The same things were measured in two ways. Each way mixes the same 5 hidden numbers, adds some noise and spreads widely along 2 directions of its own, which tell nothing about the thing.
Some things both ways: the first way, then the second way.
[ -9   7   2   3  12  34  25  45  12 -26 -16   3  -7]
[ 37  20   1  16 -19 -18  -2 -23  16  -4   3]

[ -4 -10  15 -55  16  -3 -39   2  32 -29  25   4  -7]
[-14 -30  26  13  12  34 -37  14  27 -26   7]

[ -6   2  62   6  52  -2  34  35 -35 -18 -21 -27  15]
[ 36   6  10  43 -10 -28  -4 -33 -55   3  16]

[ 28  -7  22 -49  20  37  23  18  17  -8  22 -16  19]
[-11  -8   7  33   6 -20 -28   2  12   6   8]

[ 26  -7   1 -30  16  32  24  26  -6 -24  -8 -14  13]
[-11   3   6  14 -10 -14  13   8 -19   8  -7]

[-22  36  23 -14  24  -9  17  17   9 -17   7  11  -4]
[ 70  -6  -1  12   2   2 -33 -33  14  -8  -5]

[ 17  35 -26 -19  16   6  30  19 -14 -18  -9  10   2]
[ 52  12 -10 -17 -11 -10   5 -24  -2  15 -15]

[ -4   0 -12   4  12  18   9  42  -1 -38 -27   8 -15]
[ 17  18   8  -5 -16   3  10 -23   2  -8  14]

[ 23 -35  -3 -31  42  -1 -12  30 -21 -46 -25 -19   4]
[-25   6  31   9 -32  10   9  11 -39 -16  13]

[ 33  46 -16   0  -6 -11   2 -21 -44 -27 -37  20 -14]
[ 41  -6  -6 -51  -7  17  12  -4 -36  20 -30]

[  9  60 -11  -8 -21 -34 -12 -33 -23 -32 -24  35 -17]
[ 48 -27  -1 -64  20  45  -6  -7 -12  11 -25]

[-35  52  11  17  11 -24   0  14  -6 -26 -20  32 -26]
[ 90 -11  -5 -10   2  13   2 -26   3  -5 -28]

[ -3   7 -29 -20  30 -30  -3  22 -30 -52 -37   3   0]
[ 25  11  20 -39 -21  30   4 -24 -28 -17  23]

[ 16   0 -10 -37  11  12  16  22  -2 -32  -7  -7  11]
[ 0 -1 12 -7 -7  9 -4 -4 -5 -6  9]

[  6  57  29  -5  -3 -13  17 -15 -23 -10 -12  14  -2]
[ 57 -21  -9 -20  19  10 -17 -19 -20  17 -24]

[ 29  -2 -16 -45  21 -15 -23  -1  -8 -36  -9   2   0]
[-22 -14  21 -18  -5  28   4  19 -21  -9  -4]

Other things, the second way, with their names:
j_511: [ 16   4   3 -38   0  10  12 -14 -16   9  -1]
j_457: [-19  28  10 -42 -13   4  32 -16 -40  10  28]
j_279: [ -7  20  15 -50 -13  26  14 -14   4 -12  30]
j_548: [  4   3  -5  -7  -4 -13   0   5   0  21 -15]
j_403: [-27  13   8  13   1 -18 -15 -12   7   2  33]
j_89: [ -1 -14  -1 -12  15   6  -6   6  -2  12  -9]
j_17: [  5  14  14  10 -17  -6  13 -11 -18  -8  14]
j_471: [ 15   7  12  50 -10 -19  -5 -21  -6 -14  18]
j_28: [-11  11   7  -8   8   5  18 -12  28  -6  15]
j_639: [ 11  -3  -9 -49   5  12  15   5  -3  21 -26]
j_692: [ 38 -19   1 -20  15  25  16 -10 -17   2 -23]
j_933: [-42   2  -3 -44  -1   1  41  32 -18  27 -27]
j_367: [ 20   1  -3 -17  15  -2 -15 -23  15  10   8]
j_414: [ 54 -11  -5  25  -4 -13  -4 -14 -13   6 -25]
j_590: [ 44  12  -3 -25 -20   1   3 -20   5   1  -9]
j_901: [ 30  15   2 -57 -28  22  45  -7 -59   9 -18]
j_876: [ 36 -16  -1 -15   7  19  -1  -7  19  -3 -24]
j_541: [-23  25   9 -20 -19   0  41  -6 -16  -1  14]
j_741: [-47  -5   8 -76 -12  37  21  48   5  17 -29]
j_753: [ 26  -6   8   9  -4   6 -20  -5  14  -7  -5]
j_832: [-72   0   7 -28  -1   1  13  44  18  16  -9]
j_65: [  3  13   7 -34 -16  10  21  -1 -19   5  -4]
j_22: [ 14  15  -1  32   3 -40  -6 -34 -11  15  20]
j_601: [  5 -16   8  -6  -1   9  14  12 -47   8 -22]
j_272: [ 34 -12  17 -25 -11  41  -9  -2  10 -21 -11]
j_725: [-39  18  22  32 -16 -13 -11   2  23 -16  33]
j_136: [  0 -14   2  -6  -6   3   7  19  -4   7 -28]
j_348: [-37 -17  -8  -8  20 -10   0  37  24  32 -34]
j_80: [-12 -19  10  34  12  -8   1  -1 -41   7   3]
j_690: [ 19  25  14   2 -24   2  17 -17  11 -18   7]
j_220: [  7 -14  18 -12 -13  25   6  15 -25  -7 -20]
j_470: [ 11 -11  -1 -39  19  30 -16   6  69  -7 -15]
j_478: [  3  -7  21 -26 -12  36 -18   7  27 -21   6]
j_569: [  3 -25  -9  19  17 -16   2  17 -38  34 -37]
j_2: [ 28 -12   7  -1  -4  15  -3   5  27 -12 -26]
j_718: [  7 -11   9 -21  -6  14  -9  13 -26   8 -15]
j_375: [ -1 -15  27 -13 -12  32 -28  11   1 -19   7]
j_620: [ 10 -21   5 -10   9  17   6  11 -10   6 -28]
j_328: [ 31 -15   4  12  22   9 -41 -19  58 -14   4]
j_259: [ 28 -11  18  57 -11  -2 -29  -5  31 -30   1]
j_57: [-18  28  13   5 -35 -19  21   2 -13   2  10]
j_842: [  3   2  18 -17  -9  22  -1  -9  -2 -13  13]
j_201: [-31 -21  18 -19  -2  27   4  36 -17   4 -20]
j_43: [-12   8  17 -15 -15  14  16  -1   3 -15   6]

Some of these things the first way, each followed by its name:
[ 33   9 -12 -32  -6  24  11   2  -1 -23  -5   0   2] => j_136
[ 54  25  36 -48  17   9  34 -13 -23   1  15 -16  24] => j_569
[ 26   9  16 -13  12  -8  -7  -5 -33 -29 -22  -2  -8] => j_601
[ 16  21   0 -33  -2   1   1  -5  -4 -27  -3   7   0] => j_620
[ -2  30  32  -2  14   9  28  21  -9 -13 -10   0  -2] => j_414
[ 51  -4 -22 -66  21  -9 -32 -21 -10 -29  10   3  -1] => j_201
[ 10 -10 -35 -27  17  14   0  34   4 -42 -15   1  -4] => j_43
[  6  -9  -7 -26  41   8  19  43  -9 -35 -15 -16   8] => j_17
[ -6  14 -22 -25   8 -22 -16   5   2 -43  -9  19 -10] => j_272
[ 27 -24   5 -40  20  43  19  31  13 -16  10 -18   9] => j_403
[-27  18  20 -14 -11  27  -1  17  46 -18  20  20 -18] => j_328
[ 37  26 -55 -22  10 -22  29  14 -57 -44 -53   3  13] => j_901
[ 38 -24 -30 -22  33  36   6  35  -9 -32 -19 -10   1] => j_57
[  9  -5 -35 -41   7  -4 -32   3  15 -41  -1  16 -13] => j_478
[ 33   8 -43 -31  11  10  19  20 -18 -34 -16   2  11] => j_65
[  7  -5 -51  -8 -10  22   7  32  -8 -51 -45   8  -9] => j_279
[ 33  -5 -38 -15  20  11  18  29 -31 -41 -37  -7   5] => j_457
[-23  -9  25 -39  38  11   5  40  32 -27  25  -6   3] => j_259
[ -7  16 -10 -14  -5  16  -5  15  22 -27  -6  18 -18] => j_2
[ 14  25 -35 -16   7  12  26  24  -6 -29 -15  13  -2] => j_590
[ 62   9 -12 -56 -11  47 -12 -26  21   1  37  10  -6] => j_348
[ 27  14   5 -32  -5  17  11  -4   0 -18   0   0   2] => j_89
